The groups are shells around one centre, one inside the other: the same stretched ball of 3 dimensions in 6 sizes.
Known rows, each followed by its group:
[  1.1  -5.4  18.4  -5.3  12.4 -22.6   4.0  -6.9]	q286
[ 33.6  53.0 -42.2  -4.4 -52.2  -0.5   5.4 -40.4]	q79
[  6.3   0.3  10.5  -1.6   7.2 -18.1   1.8 -11.2]	q52
[ 22.6  25.8 -29.6   9.7 -20.8   7.4  -5.3 -23.5]	q439
[-29.1 -39.1  45.9 -15.2  41.6 -25.3   6.8  24.0]	q944
[ -3.2  -9.6  19.8  -5.9  15.5 -20.4   3.7  -2.0]	q494
[-11.2  -7.3  -0.5  -6.2   5.5   2.7   1.0   9.5]	q944
[-19.5 -27.8  38.4 -13.6  31.6 -26.4   7.0  13.6]	q494
[ 14.7  16.5  -5.6  -2.6 -11.1 -12.9   3.1 -20.1]	q439
[ -7.0  -7.9  28.2 -18.0  11.3 -31.4  11.7  -2.1]	q79
[-31.1 -47.5  52.9 -11.0  52.5 -26.6   4.0  27.2]	q79
[-14.3 -11.3  24.5 -20.1  11.0 -23.5  11.4   6.4]	q79
[ 22.8  39.6 -29.7  -7.9 -39.7  -3.6   6.5 -29.4]	q494
[-24.9 -35.3  44.1 -13.9  38.9 -26.7   6.6  19.4]	q439
[ 37.3  50.3 -57.4  12.8 -47.4  19.3  -6.6 -37.7]	q52
[-36.9 -56.9  55.8  -7.8  61.8 -22.1   1.0  34.9]	q286
[ 20.7  30.2 -47.0  12.3 -29.6  24.7  -8.7 -18.8]	q944
[-15.4 -15.2  27.2 -18.1  15.9 -23.5  10.1   8.2]	q439
[ 13.8  15.2 -38.8  18.3 -12.6  27.8 -13.5  -9.2]	q286
[ 12.1  27.0 -23.9  -8.1 -28.8   0.6   5.1 -17.1]	q494
[-32.1 -52.3  31.3   7.2  56.7   3.0  -9.9  36.2]	q52
[-18.9 -21.5  38.9 -21.3  23.2 -32.0  12.4  10.3]	q286
[ 20.5  18.8 -22.9  12.0 -11.9   5.2  -6.9 -20.8]	q52
[ 23.3  26.2 -32.2  11.7 -21.0  10.2  -6.7 -23.5]	q944

New rows, each followed by its group:
[ -0.3  11.0 -19.6  -5.0 -14.3   9.6   0.9  -1.5]	q52
[-28.2 -38.2  38.7 -10.9  40.3 -17.5   3.5  25.0]	q494
[  0.9  -6.7  10.5   0.7  13.4 -12.1  -0.7  -3.7]	q494
[ 22.5  44.6 -39.0  -9.0 -47.6   3.5   6.6 -28.6]	q52
[-17.6 -29.0   4.6  10.9  31.6  14.6 -11.5  22.3]	q79
[  9.8  16.3   8.0 -16.5 -12.7 -28.4  12.5 -20.0]	q52
[-31.2 -38.8  32.9 -10.2  38.7  -9.8   2.1  29.4]	q286
[ 16.0  20.9  -0.6  -9.6 -15.7 -22.4   8.3 -24.5]	q52
[-24.0 -29.6  11.7  -0.4  28.9   7.3  -4.6  25.8]	q52
[ 10.9  27.0 -31.9  -4.7 -30.3  10.1   2.0 -14.0]	q286
[  5.8  -3.4 -12.9  16.8  10.0  12.5 -12.2  -2.4]	q286
[ -4.3 -14.8  15.5   2.1  21.7 -11.0  -2.3   2.4]	q494
[ 20.8  30.1 -10.3  -9.8 -26.2 -18.8   8.8 -29.4]	q286
[ 28.4  51.1 -36.9 -11.5 -52.5  -4.7   9.6 -36.7]	q52
[ -4.5 -18.3  11.9   8.5  26.0  -4.0  -6.8   5.0]	q79
[-5.6  2.4 -8.4 -7.2 -5.0  3.6  2.2  3.1]	q79
[-14.2 -26.4   3.4  12.5  30.2  13.6 -11.9  18.8]	q944
[-13.7 -16.3  31.9 -17.4  19.0 -28.4  10.2   6.0]	q439
[ 12.2  25.8 -37.0   1.6 -28.2  17.2  -2.3 -12.9]	q79
[ 11.2  12.5 -38.7  18.5 -10.5  29.8 -14.1  -6.0]	q52
[-22.3 -33.6  44.9 -13.5  38.3 -29.1   6.8  16.4]	q944
[-28.1 -49.0  37.4   4.1  55.3  -7.2  -6.6  29.8]	q79
[-14.8 -24.8  34.3  -9.2  30.2 -24.4   4.7   9.7]	q494
[-24.1 -28.3  25.4 -10.6  28.2 -10.2   3.3  21.2]	q439
[-30.8 -39.9  27.9  -5.3  40.0  -3.1  -1.4  31.0]	q286
[-30.6 -50.1  55.5  -8.6  56.7 -27.7   2.7  27.0]	q52
[ 4.3 -4.1  6.0  4.5 11.6 -9.2 -2.8 -6.4]	q79
[ 24.9  47.3 -34.2 -12.4 -49.3  -4.6   9.6 -33.1]	q52
[-5.4  0.8 -6.1 -6.3 -2.5  2.1  1.8  2.9]	q494
[  2.8  15.4   2.0 -20.1 -16.5 -19.9  13.1 -12.1]	q286
[ 15.1  21.6 -42.7  13.9 -21.0  27.0 -10.5 -11.8]	q79
[-33.9 -52.3  46.8  -4.6  56.7 -15.4  -1.2  33.1]	q944
[ 10.2   6.1   0.7   1.6   1.0 -11.6  -0.2 -13.9]	q79
[-16.7 -14.4   6.4  -7.8  12.3   0.7   1.5  14.9]	q286
[ 7.8 -1.1 -1.0  9.0  9.2 -3.6 -5.8 -8.4]	q52
[  1.2   8.7 -25.8   3.4 -10.8  18.7  -4.9   0.1]	q286
[  3.8  12.5   5.4 -17.3 -11.7 -21.7  11.7 -12.7]	q439
[ 22.5  30.0 -21.0  -1.0 -25.8  -6.1   2.4 -27.7]	q494
[ 23.6  32.5 -22.7  -2.1 -28.8  -6.3   3.3 -29.1]	q494
[  2.8  14.1  -7.3 -12.8 -15.6  -7.9   7.6  -9.0]	q494
[-17.9 -28.0  37.6 -10.9  32.9 -25.4   5.4  12.6]	q494
[-29.3 -45.1  28.2   3.1  48.1   0.6  -6.8  31.7]	q944
[ 35.7  52.4 -56.6   7.6 -51.2  16.8  -3.3 -37.5]	q79
[ 22.8  27.3 -28.6   7.3 -22.7   4.9  -3.6 -24.6]	q494
[-24.6 -27.3  32.0 -16.5  27.1 -18.6   7.5  19.4]	q79
